The rows come from 5 hidden closed curves, with some noise, and rows from the same curve form a group. Each curve winds through 8 dimensions. The rows are also pushed far along 6 directions, which tell nothing about the answers.
In the rows, 128 means zero.
Some rows, each with its group after it:
[174 204 118  76 162 132 104 110 154 196 146 187 148 161 127  94 172  82
  90]
q983
[144  88 138 167 115  93 148 147 120 125 133 134  90 109  96 160  73 126
 102]
q850
[ 84 112 176 117 124 201 165 100 117  99 132  52 149 118 122  73 121 181
 189]
q983
[134 158 107 164 113 184 163  92 112 145  93 142 173 105 135 137 192 169
 182]
q983
[173 149 132  81 138 106  86 102 160 186 143 153 130 150 194  72 142 115
  81]
q981
[ 99 104 151 137 166  98 124 186 146  99 172  98  82 112 121 164  77 137
 114]
q531
[105 133 128 170 139 129 132 141 140 128 157 107 130  97  97 127 118 110
 139]
q983
[173 116 116 161 131  96 152 135 110 129 156 177 113 139 133 166  75 134
 100]
q850
[176 134  84 188  85 102 166 129 116 168  97 202 106 115 161 165 117 119
 104]
q531
[103  86 123 144  88 129 134 148  97  89  60  96 112 109 118 178 127 182
 157]
q850
[193 118 107 149 122  70 132 146 147 158 151 185  99 137 129 154 127  86
  85]
q850
[127  59 197 114  87 149 152  93 134 114 134  90 113 104 119  59 119 104
 140]
q981
[164 120 115 166 101  89 135 137 162 161  87 132 115 137  82 170 153 100
 114]
q983
[ 73 145 115 126 161 142 105 151 150 101 120  55 145 157 156 129 122 186
 145]
q985
[149  62 160 101  88 103 145 112 134 145 106 117  69 105 148  74 105 113
  73]
q850
[129 115 168 129 129 208 137  97  95  96 136 148 172 100 105 112 157 136
 181]
q850
[ 97  99 156 146 141 133 140 147 111 103 148 112 116 117 171 110  60 148
 143]
q981
[120 137 149 139 197 153 161 143 114  90 200 125 146 126 136 137  99 169
 157]
q985
[ 85 151  92 161 154 125  94 158 141  99 157  84 138 112  76 182 136 148
 134]
q531
[ 97 120 142 103  86 152 136 123 130 133  56  85 120 135 131 105 149 140
 154]
q531
[ 61 115 152 131 150 120  70 153 144  93  98  29 157 131  74 135 124 149
 161]
q981
[153 121 107 172 161 113 144 162 105 107 144 187 123 119 144 220 116 164
 131]
q983
[139 125 121 164 144 117 159 142  94 107 146 153 124 117 175 175  80 185
 134]
q985
[ 85  79 155 166 105 137 133 139  98  89 104  80 119  74 112 130  84 160
 150]
q983
[111 143 116 160 123 108 104 143 139 139 109 118 136  99  45 127 131  66
 106]
q981
[170  88 177 110 121 152 164  87  97 137 123 161 141 106 171  55 124 130
 134]
q985
[136 121 115 156 128 105 146 157 151 135  93 129  98 134 111 187 128 134
 106]
q850
[100 116 146 134 171  99  85 176 159 101 146 100 114 133 123 138  83 108
  95]
q850
[124 188  67 145 134 104 121 149 112 141  97 159 140 144 105 193 144 131
 129]
q985
[168 142 143  76 203 121 126 138 140 136 185 161 122 181 199 114 105 163
  94]
q983
[140 122 134 134  81 136 134 119 156 160  50 110 134 128 140 102 181 116
 144]
q531
[120 115 139  89 108 114  57 128 169 154  63  91 133 135 113  82 181  89
 105]
q531
[127 108 157  99 137 165  99 126 145 119 137 123 131 121 110  70 145  95
 110]
q981
[147 151  95 148 190 125 124 177 130 100 167 171 138 180 192 193 103 181
 130]
q981
[151 109  98 144 121 131 145 115 124 127 115 136 131 139 207 107 127 175
 112]
q531
[118 135 169  91 184 133 112 115 112 106 237 123 147 132 153  61  62 121
 122]
q985
[121 130 156  88 193 112  88 135 141 113 198  96 134 140 125 119 100 149
 105]
q983
[137 159 117  63 158 144  58 117 154 148 115 111 171 183 159 112 202 166
 146]
q850
[ 98 153 136 104 122 151 110  92 146 139 130  50 159 147 120 116 154 180
 170]
q983
[111 140 114 103 127 111  66 143 170 142  86  64 124 152 109  99 134 136
  80]
q981
[172 132 108 131 113 145 153 127 152 151 106 168 116 149 160 117 160 121
 105]
q981
[139 107 152 102 141 104 119 119 125 125 178 125 104 143 160  96  59 131
  81]
q850
[149 112 151 130 132 173 185 101  91 116 147 152 124 115 139 150 120 189
 154]
q850
[114  88 160 152 103 144 153 125 104 113 150 120 109 100 170  99  61 151
 141]
q531
[ 80 144  95 180 116 135 115 157 148 108  79  76 139 131  91 190 144 153
 157]
q985
[119  87 147 156 127 119  99 165 132  91 126 118 119 122  91 155  93 112
 124]
q981
[124 167 155  83 164 157 104 119 138 149 161 143 145 123 124  92 155 103
 135]
q531
[ 94  68 172 151  88 139 153 149 131 103  67  70 105 106 116 107 103 133
 155]
q531
[167  85 150 113 120 126 160 108 111 119 163 144 107 143 177 109  92 158
 123]
q850
[111 166 128 144 168 148 122 128 133 122 158 107 163 139  51 165 134 138
 153]
q985
[140 107 125 111 111  85 106 133 122 128 148 160  95 131 141 113  85  73
  75]
q981
[101 149 141 124 156 209 180 109  97  94 159 132 150 132 124 135 124 172
 173]
q850
[161 179  89 165 125  88 109 133 165 189 144 173 135 125  94 146 157  60
 103]
q983
[166 131 157 108 109 156 129  72 161 164 118 119 167 136 126  71 199 110
 149]
q981
[145 146 142 167 165 168 170 128  76 105 153 173 167 103  94 190 127 173
 189]
q985
[ 91 155 110  77 119 146 103 125 149 130  82  78 129 160 116 138 183 151
 142]
q850
[109 121 127 152 128 115 150 158 117 115 158 151  88  74 110 128  90  79
  97]
q981
[175 189 105 117 165 114 139  99 145 179 186 177 139 141 116 123 149  99
  87]
q985
[140  99 141 136 112 128 118 122 151 120 146 127 127 124  82 104 143  63
 119]
q531
[122 105 152 144 137 156 166 142  89  94 178 179 103  90 134 169  91 133
 149]
q985
[138 102 154  96 139 121  78 129 153 135 136 131 127 126 135  69 139  79
  94]
q531
[ 91 174  87 169 185 127 116 167 124  88 190 114 149 130  77 185 100 138
 135]
q531
[ 90 117 139 110 168 146 122 150 127  98 110  77 138 148 156 111 117 179
 145]
q985
[130 102 140 116 105 113 127 146 129 144 106 151  83 109 145 104 110  87
  94]
q983
[151 189  95 157 180  94 133 142 153 159 188 142 136 147 120 173 117 143
 112]
q983
[152 137 160 148 109 180 187  78 137 162 157 138 146  87  99  63 159  91
 153]
q983
[113 108 144 108 127 152 101 108 117  96 135 101 157 132 137 126 148 159
 165]
q983
[139 156 144 106 137 126  88  95 178 161 171  98 162 124  77  53 169  59
 106]
q531
[133 157  76 132 139  90 116 165 142 122 110 138 122 186 159 222 142 167
 139]
q985
[182 138 137 113  94 162 155  69 127 156 143 186 149 130 101 105 183  75
 135]
q981
[127 135 134 129  76 190 147  92 104 130  96 134 147 130 151 121 145 164
 178]
q981
[ 71 120 121 156 108 135 105 162 129 104  77  86 120 106  89 189 134 145
 155]
q985
[ 88 126 115 122 141  60 103 192 155 118 126  87  74 148 117 153  73 105
  86]
q531
[ 95 112 148 127 124 156 127 134  93 105  90 108 137 107 141 130 117 177
 163]
q985
[109 129 185  95 180 171 111 106 126 104 210  96 157 112  86  99 123 141
 151]
q983
[133 120 117 109  95 101 122 119 127 149 109 123 103 126 180  81 104 127
  90]
q850
[102  87 119 130  98 123 105 146 121  97  96 109 108 123 158 139 119 146
 131]
q531
[172  84 137 109  98 116 151 100 133 133  88 127 119 170 206 120 134 176
 124]
q981
[139 145  90 136  83 153 162 107 127 151  37 142 132 149 133 146 179 140
 133]
q850
[ 89 141 165  87 166 136  85 118 127 110 189  70 158 139 115  66  92 127
 139]
q985

New rows, each followed by its group:
[142 134  99 162  97  93 106 159 167 162  80 128 104 143  80 158 131  90
  88]
q981
[141 143  61 139 123  77  97 138 144 131 127 137 120 142 126 156 142 113
  75]
q531
[135  84 124 143  80 117 143 144 145 130  70 110  85 143 130 127 106 127
 100]
q981
[125  92 130 120 133  56 114 175 155 124 107  96  71 158 116 161  78 120
  75]
q531
[114  91 128 140 108 111 161 149 120 100 131 109  81 137 146 172  80 164
 131]
q531
[154 107 146 125 116 144 169 101  99 124 177 180 107 115 128  94  81  92
  99]
q981
[127  85 158 127 102 124 135 122 119 134 121 141 106 105 192  66  91 103
 120]
q981
[130 138 129 119 151 193 153 117 116 109 133 143 156 138 175 101 152 170
 153]
q981
[145 105 112 150  81  92 160 134 126 150  74 150  89 110 185 139 124 129
 113]
q981
[114 116 158 121 178 155 138 145  99  92 220 170 110  97 170 131  73 140
 128]
q985
[139 163  99 180 121 144 152 124 127 145  91 132 158 139 113 166 142 163
 152]
q981
[125 166 101 154 157 128 116 171 158 129 148 142 127 123  78 156 150  88
 111]
q981
[116 150 138  89 148 146 118 124 126 136 137 123 132 138 121 142 154 150
 152]
q985
[123 105 123 134 123 128 103 149 138 112  75  86 125 153 143 134 109 181
 110]
q981
[134 112 128 107 125 163 185 100  93 100 131 147 130 161 195 122 116 177
 156]
q981
[141 161 124  99 162 102  94 134 148 166 120 128 137 139 133 137 159 139
 115]
q985
[128  63 130 120  95 131 139 106 114 100 137 117 102 106 196  56  95 135
  92]
q531
[149 138 114 134 150 112 144 120 139 142 133 135 126 132 144 127 128 142
  92]
q985
[133  63 164 154  90 162 142 124 118 100  81 105 128 114 130 100 107 149
 141]
q981
[156 135 128 131 103 138 113 123 154 165 106 155 136 115 117 112 193  82
 139]
q850
[102 172 142 135 170 155 126 131 120 126 196 145 151 100 115 141 130 119
 167]
q981
[118  88 119 155  76 127 130 125 133 105  87 113 115 134 134 145 119 124
 127]
q985
[133  71 114 180  96 105 155 150 114 100 146 156  77  70 138 147  92 106
  96]
q531
[ 72 122 119 148 119 142 140 167  97  94  53  87 131 129  81 176 130 161
 188]
q985
[ 92  93 134 155 116  98  74 163 132  96 103  87 127 114  66 155 109 100
 129]
q983
[126 118 135 144 150 107 134 138 141 121 167 126 111  96  98 111 104  87
  84]
q985
[142  89 105 147  94  62 123 151 126 117 126 150  77 121  92 159  83  70
  63]
q531
[ 71 100 130 160  93 141 135 168 138  96  71  63  99  96  63 150 126 125
 143]
q981
[127 138 110 146 191  99 105 163 124  98 209 154 120 109  84 179  98 110
  86]
q531
[204 135 102 170  94 107 191  94 121 172 162 218 112 104 157 152 142  99
 111]
q983
[122 167  94 111 149 126  80 125 170 145 144 102 145 134 119 137 194 134
 117]
q531
[127 107 142 161 120 146 136 129 125 111 104 128 154 110 105 123 148 108
 158]
q981
[130  79 164 147  95 102 143 156 122 134 111 159  73  73 122 102  82  59
  93]
q531
[112 133 124  78 135 151 113 115 137 115 104  69 138 198 149 132 132 207
 137]
q981
[143  87 101 176  52 103 143 137 138 136  54 155  90 110 140 156 137  92
 102]
q985
[149 159 116 144 113 100 137 137 128 173 143 180  99 106  83 131 101  56
  83]
q983
[135 158 114 146 175 141 128 132 115 117 139 150 169 141 138 157 136 162
 145]
q981
[ 92 142 108 111 128 107  64 142 135 127  80  64 141 128  71 134 150 140
 118]
q850
[127  91 148 144 153 151 151 136 109  73 194 140 126 135 130 144  85 141
 147]
q531
[132 130 175 132 122 203 177  96 139 122 157 160 139 100  93 106 161  74
 152]
q850
[ 95 109 171 105 122 115  97 128 139 129 121  61 118 125 110  84  84 130
 116]
q531
[163 181  96 142 148  87 128 153 129 172 154 202 106 137 110 167  96  84
  75]
q983
[ 99 120  95 125  89 105 134 127 112 118  91  94 101 138 151 146 106 162
 122]
q983
[103 115  99 168 103 144 140 132 118 100  75  88 144 136 135 140 127 172
 151]
q531
[108 101 170 114 139 142 140 153  99 104 137 126  99 127 135 113  52 140
 123]
q983
[144 134 134 160 114 146 171 146 107 132 135 197 105  90 118 160 123  98
 142]
q983
[145 112 107 187  95 135 166 147 106 120  84 153 106 109 118 170  98 155
 114]
q981
[110 117 139 176 131 146 132 169 141 104 144 132 121  92  65 134 120  72
 132]
q981
[118  51 147 180  82 104 151 147 112  92  59 106 114 106 125 152 107 128
 153]
q981
[ 73 142 118  94 117 121 107 135 121 114 110  73 119 144 115 118 113 136
 133]
q985
[110 119 117 142  72  82  80 143 160 166  64  95 109 119 104 104 128  73
 102]
q983
[110 152 154  88 191 147 126 138 100 117 185 133 148 138 163  84  95 148
 155]
q985
[126 125 133  96 198 161 134 149 107  81 189 154 121 153 178 152  96 187
 122]
q981
[175 161 115 126 108 136 143  84 156 171 161 161 140 132 103 124 187  88
 125]
q531
[105 157 137 145 144 162 115 130 128 125 150 111 151 126  53 147 122 126
 149]
q981
[119 155 114 113 117 121 112 125 165 153 110 106 135 147 104  81 160  71
 113]
q531
[159 114 143 149 102 167 162 101 119 128 114 164 156 133 112 130 167 111
 175]
q985
[201 118  98 184  93 119 180 141 131 160 107 223  94 133 154 162 118 104
  92]
q981
[117 131 137 111 154 171 120 111 121  95 110 100 187 172 166 135 169 196
 197]
q981
[121 123 132  92 172 121  95 140 121  99 197 146 122 152 142 115  88 109
 100]
q531
[159 143 141 159 160 141 187 127 105 136 154 161 137 117 129 166 121 171
 158]
q985
[143 154 130 147 176 157 177 146 115 112 153 165 138 146 122 198 131 170
 166]
q531
[101  97 162 147 137 138 158 129 107  94 163  99 109  85 124 121  69 156
 124]
q985
[115 126 144 130 152 156 141 146 132 107 131 109 137 150 116 147 129 156
 162]
q983
[141  78 134 151 118  81 122 141 139 105 168 123  96 117 108 131  82  91
  82]
q531
[115 135 148  75 162 121  78 134 176 140 176  96 119 128 154  76 151 108
 103]
q531
[122 119 104 139 100 110 118 122 121 112 132 125 119 117  86 136 121  98
 104]
q531
[119 149  79 121  86 105 126 142 143 146  56 122 103 159 141 175 158 138
 119]
q850
[118  96 137 123 126 102 119 166 150 118  74  82 104 165 134 143 109 155
 122]
q983
[ 88 101 137 160 109 153 141 142 119 100 114 114 114  88 134 113 105 119
 137]
q985
[106 120 185 101 138 177 153 113 102 114 163 132 128 102 145  67  94 121
 150]
q531
[116 141 129  96 143 157 154 126  83 115 103 125 149 166 172 129 121 202
 185]
q985
[111 143 123  94 145 176 131 115 124 115 114 109 146 142 176  91 153 175
 141]
q981
